There are 3 nested groupings, the coarsest first. Each group lies inside one group of the grouping before and may be the whole of it. The rows also spread widely along 11 directions, which tell nothing about the answers.
Some rows, each with its group in each grouping after it:
[ -8   2  -4  -9 -15 -35 -17 -36 -16  -3   7  13   4  38  29  -8 -14  10
 -11] : z652 z786 z127
[ 14   6 -11 -47 -17   3   1  25  25  49  -2 -14 -51 -40  -7  11 -21  -7
  58] : z697 z620 z683
[-15 -11   6 -49  34  15  12 -43  16 -13 -21 -60   7 -69 -16  -7  40   3
 -12] : z652 z410 z412
[ 31  -9 -20   1 -22 -68 -26  29   0  30 -38  44  -7  36  35 -51 -28  25
   5] : z582 z948 z385
[-11 -10   7   0  24  27  -2  -9   1   8 -26 -22   7 -48 -14  25  -8 -19
 -14] : z697 z97 z573
[ -4  26 -53  -1   3 -22  25  11  23  26   7   9  -7   4   1 -16 -27  12
   9] : z697 z157 z536
[ 10  -3  16  31  -7  13   9 -11  27   5   5  19  19   2  -9  -7  -8  12
  11] : z652 z410 z415
[ -2 -20  27  11  49  25   3  49 -10  -4  11 -23 -19  53  24  37  -5  -7
  27] : z697 z97 z784
[ -2   8   0   7 -30  -3  -1 -14  17  28 -21  12  14  -8  -7  -6 -23  20
  -8] : z697 z157 z439
[-20  -9  19  31  17  22   6  15  18  15  23   8   1  76  46  10 -34  45
   0] : z652 z410 z648
[ 13  18   0 -14   7 -18   1  -6 -12  -8  45   9 -28   9 -18  22  12 -14
  65] : z697 z157 z706
[-14  14  -3 -12   6   2  11   0  15  18  -5   3  -5  31  17 -15 -17  26
  -9] : z582 z948 z400
[  6  25  12 -25 -99 -18  16 -51   8  15   7 -18   5  24  -8 -13  -1  -9
  21] : z652 z475 z692
[ 38  29  12 -43   7 -35   1  33  -6   4 -71  33  36  40 -28 -51   8  26
 -36] : z884 z6 z846
[ -3 -24 -57  12  -1 -28  -3 -20  14  16  19 -33 -27 -69  20   5  -3 -17
  33] : z697 z620 z734
[  9  10 -43  11 -15 -45  31  -8  50   1 -16  16  27   9   8 -66   2  13
 -11] : z652 z434 z476
[  1 -15   4  22  54  -7 -25   6 -25 -18   6  21   9  38  32  13  -6  19
 -15] : z884 z474 z977
[  0 -21  21   3 -17 -15  -8  -4  10   2  -2   8  -8  30  30   0  -9  -7
  11] : z697 z97 z277
[ 25   0  30 -16   1  -3 -10  14   5   8  14  17 -21  19  -1   3   5   4
  49] : z582 z562 z12
[  5   9   4  25   9   1  -9 -26  13   1  21  57  15  10  -7   2 -25   1
   8] : z652 z475 z215
[ -4 -25 -53  63  63  14  25  52  25  -2 -21 -13  16  -9  18  -2 -28 -24
 -26] : z697 z157 z439
[ -6  -6  -6  31  27  -2   6   0  -2  -9 -24  -1  28   5  -2   2  -8  -7
 -31] : z697 z97 z573
[ -6  20   8 -25 -15  -9  12  -6   1   9  -6   3  -5  30  -5   2 -10  -9
   3] : z697 z97 z573
[ 19  -3  -6  -6  93   7   7  55  46  20 -23  28  -4 -24 -19 -20  -2  45
  18] : z697 z620 z683
[ -5 -34  28   5 -80 -21 -27 -25 -11  10 -24   1  -7  48  52   7 -31 -37
 -26] : z697 z620 z734
[ 22  -2  21  -9   4 -18  -9 -27 -37 -38 -25   9  24   7 -25  -2  19 -43
 -19] : z652 z410 z648
[-14  -1  -1  14  18  -3   0 -11 -28 -25  -5   2   6  47  17   7 -11 -34
 -32] : z582 z948 z385
[ 13 -16   1  21 -10   1  18   5  12 -18  13  -7   2  38  18  -1  -5 -51
  13] : z652 z475 z692
[  2  14 -76  39 -38 -17   8   4 -33   9  43 -17 -17  -5  15  33 -39 -68
  28] : z884 z6 z846
[-13   2   2 -18  24  11   5  -1  10   1 -14  14  -6   0  -2   9 -22 -35
 -16] : z697 z97 z573
[ 51 -14   1  20  -4 -41 -29  48   4  26  -2  39  -3  18  17 -20  -8  38
  51] : z884 z6 z846
[ 17 -23   8  45 -26 -28   2 -32  35 -24 -49  36  62  -3   2 -55   9 -12
 -49] : z652 z434 z476
[-16  23 -22 -18  -1 -13   4 -21 -11   6  11   6 -16  16   6   1 -20 -16
  -2] : z582 z948 z385
[-13  12  15 -12   7 -12  -6 -35 -19   1  -1 -24  11   1  -9  14  16  41
   2] : z697 z97 z573

New rows. What belongs after each?
[ 14 -11 -12   1  -3 -28  11  32  25  13 -15   5  -9  40  23 -26 -11  -1
   5] : z697 z620 z734
[ 34 -57  23  23  -9 -41 -29  -5  -4 -18   3 -20  -8 -11  26  -1  39  -8
  44] : z697 z620 z734
[ 22 -41  -6  55  18 -41 -15 -38  13 -41 -23  41  53 -10  12 -43  12 -24
 -38] : z652 z475 z692
[-52  10  -1 -37  79  51  49 -22  61 -22 -15  -5  10   3  -8 -11  -2 -27
 -71] : z697 z620 z734
[ -3  -7  25 -37  36   7   5  -2  27 -25 -16  32  -1  25   7 -18   3 -35
 -16] : z652 z434 z476
[ 10 -17 -34  26  52  -2  11  20  20 -18   9   6   2  -8  16  -9   1 -21
   0] : z884 z474 z977
[ -6  15 -32 -65  63  12  17  30  -7  -7 -20 -11 -28   0  -6   5 -22 -65
 -15] : z652 z786 z127
[-39  28 -36 -59  69  19  20  -3  11   5  26   7 -46   2  11   9 -26 -26
   0] : z582 z948 z400
[  1  28  -3 -26  25   4   1  26  -5  18 -13  26  -4  37  -3   3 -31  14
   0] : z652 z434 z476
[  9 -32  25  56  26  41 -20   8 -18  -4   9  -4  10 -21  -3  52 -17 -26
  17] : z652 z410 z412
[-23   5  16 -61   1  20   3   9  -3  14  -6  -8 -30  67  39  15 -42 -28
 -16] : z652 z475 z692
[  1  12  -1 -14 -46 -20  26 -34  25 -14  -2  15   1  10 -11 -20   0 -60
  -2] : z697 z97 z277
[ 10 -16 -20 -15 -14 -54 -33 -35 -44 -19  -9   3  -5   0  24  -3  -6 -45
  -8] : z652 z786 z127
[  3  14  12  -1  60  11 -17  44 -24  19   8  25  -9  63  12  26 -37  39
  16] : z652 z786 z127
[ 20 -19  30   6 -25 -28  -3  -7   6   5 -23 -35  16   4   5 -16  34  47
  23] : z697 z97 z277
[  2  27  12  -9  29  -1  -3 -31  -1 -10  36  35  -1   7 -22   7   8  11
  23] : z582 z562 z12
[ 16  17  22 -23  33  -8   2  -2   5 -15  -5  25  11  17 -24 -13  21  16
  16] : z652 z434 z476
[  4 -13 -29  40  13 -23   7   2  -5 -11   4 -10  18  20  21 -10  -6  -2
  -7] : z652 z410 z412
[ 54 -55  -3  42 -29 -53 -32  46   8  20 -46  23  -1 -15  30 -27 -14 -14
  30] : z697 z97 z277
[  9 -29  36   3 -24 -29 -40  -6 -31   8  21   5 -25  38  40  27  -3   8
  46] : z697 z97 z784
[  9 -28  -4  47  56 -18  13  -7  27 -58  26  26  25  36  27 -27  33 -14
 -10] : z884 z474 z977
[ -9   5   0  13 -21 -13   1 -21 -28 -12   1 -26  17  44  19  11   0   1
 -11] : z652 z434 z476
[  7 -12  -4   1  24  19  16  47 -16  -4 -51 -37   4   5  -6  19 -14 -60
 -26] : z697 z97 z573
[  2 -10 -29  49  40 -24 -11  23 -22 -10 -13  28  13  47  30  -9 -29  -9
 -30] : z582 z948 z385
[-15 -50 -20  24  40 -17 -25 -26  17   5  -1 -18  -5 -65  41   3   2  21
   5] : z697 z97 z277
[-13 -39 -36  12 -49 -28 -16 -45  41  28  23   1 -34 -72  47  -3 -28 -27
  35] : z697 z97 z277
[ 17 -29  40   6 -14 -12 -35  -5 -16  -2 -36  26   7  21  11   8 -12 -21
 -18] : z697 z620 z734
[ -9  19   3  17  -6  -6   9 -21  12  -9  -3  40  32  59  13 -19 -18  15
 -43] : z884 z474 z977
[ 18   0  42 -48  -8  -7 -11 -14  -6  -1  11 -15 -19  19   1   6  23  11
  46] : z652 z475 z215
[ 34 -26 -29  46   7 -66 -40   5 -34 -16 -11  38  24   9  27 -19  -3  -5
  -9] : z884 z6 z846
[ 14 -17  -8  20 -17 -25 -14  10 -24   0 -19  -2   0  24  16   9 -18 -33
  -8] : z697 z620 z734
[ 25 -38   8  59 -23   6  -7  39  -4  -4  -8   6   4  43  32  13 -36 -62
   8] : z652 z786 z127
[-21   8  32 -22  16  26   3 -45 -20 -20   2 -52  12  -2  -9  23  32   8
 -17] : z582 z562 z12
[ 10  26 -29 -22 -16 -16  11 -19   8  -2 -29  28  21 -23 -28 -26 -12 -45
 -35] : z884 z6 z846
[  6 -41  32  27 -24 -37 -20 -14   9 -13  17  21  -5  50  50 -10   5  -4
  20] : z697 z97 z784
[ -2  18 -11 -25 -10   1  11  -4  10  14   1   6  -8  23   5  -3 -27 -14
   3] : z652 z475 z215
[ 16  11  -9  -3   3 -12 -14  -7   7  24 -17  26   8 -32 -15 -14 -13  23
   6] : z582 z562 z12
[  3 -22  23 -11 -17 -25   4  -2  23  -2   5  -1 -13  39  34 -17  11  -1
  21] : z697 z97 z784
[ -7  24  44 -26  38  21   7 -20  -2 -20 -25   2  36  27 -29  -2  24  34
 -28] : z652 z434 z476
[ 25 -14   2  10 -23  -5  27  59  33  17 -24  -5 -10  38  12 -18 -15 -35
  23] : z697 z97 z784
[-34  10 -32  30 -45 -10  10   0  -3  23  36  19 -23  81  57  25 -75 -38
  -5] : z697 z97 z573
[ 19 -20  22  -5  12 -11 -14   5  -4  -6 -15 -16   1   6  13  -9  22  11
  10] : z582 z562 z12
[ 23 -15 -10 -23  -4 -37 -14   9 -10   4 -34 -21   1  -3  23 -25  16  19
  -1] : z884 z474 z977
[-18  16   3  -1 -24   1  27 -51  11 -12  -2 -18  22  -8 -22  -3  13 -22
 -18] : z697 z97 z784
[ -3   3 -35 -10 -33 -16  13 -17  23   3 -16   6   8 -12  14 -27 -17 -43
 -31] : z884 z6 z846
[-16   7 -14  26   1  -1  21  -4  21   5   8   9   8  27   9   0 -24  -7
  -8] : z697 z97 z573
[ 9 -9 10 16 22 -8  2 16  5 -7 15  9  3 60 29 -4 -6 16 16] : z652 z475 z215
[  5  19 -22 -18 -16 -33  31 -13   1 -28  23 -17  -5  40   5 -18  21 -33
  22] : z652 z434 z476
[  5 -20 -32   9   0 -32  -9   2  15  12  -2  11 -17  -8  27 -10 -21 -17
   7] : z697 z620 z734
[ 16   6  24 -16   1  -8  11   1  16  -3   9   6 -11   8 -17  -1  16  -4
  43] : z697 z97 z277
[-14   1 -16  -6 -12 -19  24 -36  12 -30  27 -28   1  36  33 -16  24 -13
  -7] : z884 z474 z977
[  4 -29  18  39 -15  11 -11  -3   6   9 -33 -12  32  14  28  -2 -18  13
 -27] : z652 z475 z215
[  9  27 -14  -1 -61  36  54  23  59  49 -20 -25  -4 -22 -39  -5 -28 -26
  21] : z697 z620 z734
[ 14 -14   8  13  26 -13 -25  37 -21  19 -27  15  -1  18  12  15 -24  15
   6] : z697 z97 z573
[ -3  24  -3   3 -13  10  22   6  -3   8   4 -17   3  45   1   4 -12  -2
  -2] : z582 z562 z12
[ -6 -39 -15  34 -14 -23  -5 -18  23  -4  -2   3  -1 -12  40  -9 -13 -31
  -4] : z697 z97 z277
[ 34  -6  -9  -3  -2 -33 -26  20 -28  21   6  -6 -17   1  12   9  -6  23
  56] : z652 z475 z215
[ 26 -27 -22  20  41 -45 -16  22  28  -8 -25  79   5   6  13 -39 -23 -30
 -17] : z697 z620 z734
[ 23 -34 -44  63  35 -38 -11  12  17 -14 -15  55  26 -15  18 -34 -26 -31
 -20] : z652 z410 z412
[ 12  24  39 -63 -31 -20 -19  -8 -19  22 -31  31 -11  27 -18   0 -12   2
   7] : z697 z97 z784
[ 14  39 -65   1  14 -56  38  -2 -11 -20 -31  -7  42  28 -22 -54   7  -5
 -40] : z652 z786 z127
[ 10  11 -13 -23 -59 -51  10 -39  12   4 -14   2   4 -14 -12 -31  10 -20
  10] : z697 z97 z573
[ -2  12 -34   3  42  -1  48  51  55  27  15 -28 -17  16  10 -21  -2  49
  43] : z697 z97 z277
[ 32  -9  21  -7  -8 -28  -6  12  17   2 -31  24   4  10 -10 -25   9   2
  11] : z697 z620 z683
[  1  -9 -57  35 -36 -34   8   8 -26   7  15 -36 -18   4  30  20 -27 -50
  23] : z697 z97 z277
[  9 -23   6  -5  14  10  12  11  53   0   5  25 -24 -12   3  -7  -9 -51
  22] : z697 z620 z734
[ -2 -24  28   6  49  23  -2 -16  36  -6   7   0  12 -15   6  -2  14  29
  11] : z652 z475 z692
[-11  24 -19  27  34  16  23  13  -5   3  17   6  14  40  -7  16 -29   6
  -6] : z652 z410 z412
[-18   2 -23  -5  15  23  18   5  34  14  -9   9  -7  -1  18 -10 -38 -32
 -28] : z582 z562 z12
[-27  27  -8 -41  26   1  17  10 -18   5  25 -14 -31  61  15  25 -19 -10
   9] : z697 z97 z784
[ -8  11  -1  18 -39  17   3  14 -25  28  24 -23 -25  30  11  55 -42 -24
  37] : z697 z97 z277
[  9 -45  15  58 -14 -31  -2 -17  34 -37  -1  31  39  55  55 -45  12  -7
 -34] : z884 z6 z846
[ 34  50  -8 -26 -30 -28  34  15 -36  -2 -41 -37  21  32 -54 -25  29  -2
   3] : z582 z948 z400
[ -2 -11  16 -31   8  18  28   4  85 -11 -24  55   1  25  18 -52 -13 -45
 -37] : z884 z474 z977
[ 17   9   3  30  23  30  34  35  26  -2 -14  -5  22  17 -21  -9  -1 -12
  -3] : z582 z562 z12
[ 13  -3 -44  37   0  24  22  56   1  17 -14 -28   2  -9   4  18 -36 -51
  -1] : z884 z6 z846
[  4 -19  14  20  12 -19 -15   1  17  -8  -9  68   5  33  21 -11 -30 -31
 -15] : z697 z97 z573
[  1  -3  24 -38  14  10  10  -3  31 -11  26  26 -38  20   9  -6   4 -43
  36] : z582 z948 z400
[-11  28 -30   6  44  -3  31  23 -10  -1 -27 -15  21  30 -13  -2 -15   5
 -34] : z697 z97 z277
[  9  23 -48  -9  11 -31  32  11 -21   0 -34 -65  16  -5 -15 -29  28  20
 -11] : z582 z948 z400
[ -8 -30  27  -5   7 -29 -17 -46  30 -19  22  30  -8  19  33 -17  17   8
   8] : z697 z620 z734
[ 15   8  31 -46  -5 -12 -20  -1 -19   3 -41  33  -4  25 -17   2 -14 -31
 -20] : z697 z620 z734
[-19  -1 -10  15  -4  12 -21 -42   8  37  17  -5   3 -43  15  21 -29  49
  12] : z652 z475 z215
[-21  -9 -28  30  17  11  12 -23  -1 -15 -33 -10  29 -15  -2   8 -22 -54
 -71] : z697 z620 z734
[ -9 -29  36  10  54  40  -8  30  -4   1 -17 -33  -2  22  17  36  -3  10
 -12] : z697 z620 z734
[ -9 -45 -18  -5   0  21 -15  -3  18  20 -12 -36 -30 -70  40  15 -22 -46
   4] : z582 z562 z12
[ -9 -26 -22  23 -13 -16   2   1  32  13   9   9 -12  10  46 -10 -26 -12
   4] : z697 z157 z536
[ -7   2   5  19 -17   7  16   9  26  21  -4  -1   5  45  15  -1 -24  15
  -6] : z697 z620 z734
[  5   4 -27   6 -20 -11  19  16  33  14  67   4 -37  27  32   1 -13 -10
  69] : z884 z6 z846
[-12  14 -13   2 -22   3   9 -29 -22  -3   1 -25   5  -7 -13  26  -8 -36
 -12] : z697 z157 z536
[  5 -10  26 -26  20  -9 -25 -33  -2 -10 -12  11   6 -27  -4  -2  20  15
   7] : z652 z434 z476
[ -6 -43  -8  38   4 -40 -38 -25  -9  -7  18  15  -9  11  56   6 -12   6
   2] : z697 z620 z683
[-18  30 -46 -16   8 -20  36   0  44  12  34  32 -21  37  14 -23 -28  -7
  12] : z697 z157 z536
[ 23 -31  -4  11  -5 -14  -1  16  18  -1 -37 -14  11 -21  14 -23   7 -16
   4] : z652 z434 z476
[ 26 -38  -2  45 -25 -16 -12  -5  30  -2  11  11   9 -28  22 -14   7 -15
  28] : z884 z6 z846
[ -9   6  44 -37  18  76  47  28  76  20 -50 -22  12   2 -18 -22  -3   0
 -31] : z582 z562 z12
[ -6 -24  20   1 -28 -13   2 -43  20 -14  16 -27  -1  -6  20  -3  28  -2
  16] : z697 z157 z536
[ 35 -22 -42  32   2 -52 -11  17  -9  12 -23 -17   5 -52  -1 -13   7   5
  32] : z697 z97 z277
[  4 -11  12 -41 -11 -25   1 -30  42   4  -9 -12  -3 -24  13 -38  31  35
  23] : z652 z434 z476
[  0   1   1 -32  48 -17 -16   5   9  23  -4  15 -15 -20   0  -4  -1  46
  25] : z697 z97 z784
[ 22  -9  40 -28 -47 -14  -3 -34  43   2 -36  37   9 -19 -25 -34  10 -27
  -4] : z697 z620 z734
[  4  27  -6 -17 -26 -17  16 -48  22   3 -21  25  34  -6 -30 -37  -4   0
 -24] : z652 z475 z692
[ 25  14  40  -1   7 -25  -2  -1  -2 -14 -19  39  36  81  -6 -31  11  41
 -11] : z652 z475 z215
[ 31   4 -37  28 -35 -60  -9  30 -57   9  -4 -13   6  75  30  -2 -24  -2
  17] : z652 z475 z692
[  6  -2  27  29  13 -20 -10  -4 -14 -24 -15  56  29  65   2  -2 -14 -21
 -32] : z697 z97 z573
[  1   7  10 -36  52  17   6  -9  19 -17 -21  12  15 -28 -24 -11  17 -14
 -23] : z884 z6 z846
[ 26 -16  33  -4 -28 -14 -38   3 -37   0  -9  13  -7  30  21  19  -6  -9
  15] : z884 z474 z977
[ 24 -17  15 -17  21  -9  -5  33  13   7 -29   5 -12   6  10 -24   6   1
  15] : z582 z948 z400
[ 29  -5  36  -3   4  14  11  55 -18   1  -6 -47 -12  45  -7  27  21  -1
  47] : z697 z157 z536
[  2  -2  18   7  90  38  -8  19 -41 -17  -6 -30  14  -8 -27  46  10  10
  -1] : z652 z410 z412
[ 16  -3   2 -17 -76 -31   3 -34   9   0 -35   5   2  -7  -3 -35   0 -56
 -10] : z582 z948 z385
[ 21  19   5 -69 -14 -35   1 -12   1   1 -26  16  -6  15 -11 -33   5 -12
   4] : z652 z475 z215
[  9 -37  29  26 -10  -7 -13   9 -15  -4   7 -41  -7  19  28  26  14   1
  35] : z697 z97 z573
[ -8  15   2   3  47   4  21  10  -5 -14  -8 -12  15  48   1 -12  12  24
 -19] : z582 z948 z400
[  6 -23 -13  32  -2  35  29  15  24  -1  10 -57  -2 -22   5  19  -2 -46
  27] : z652 z475 z692
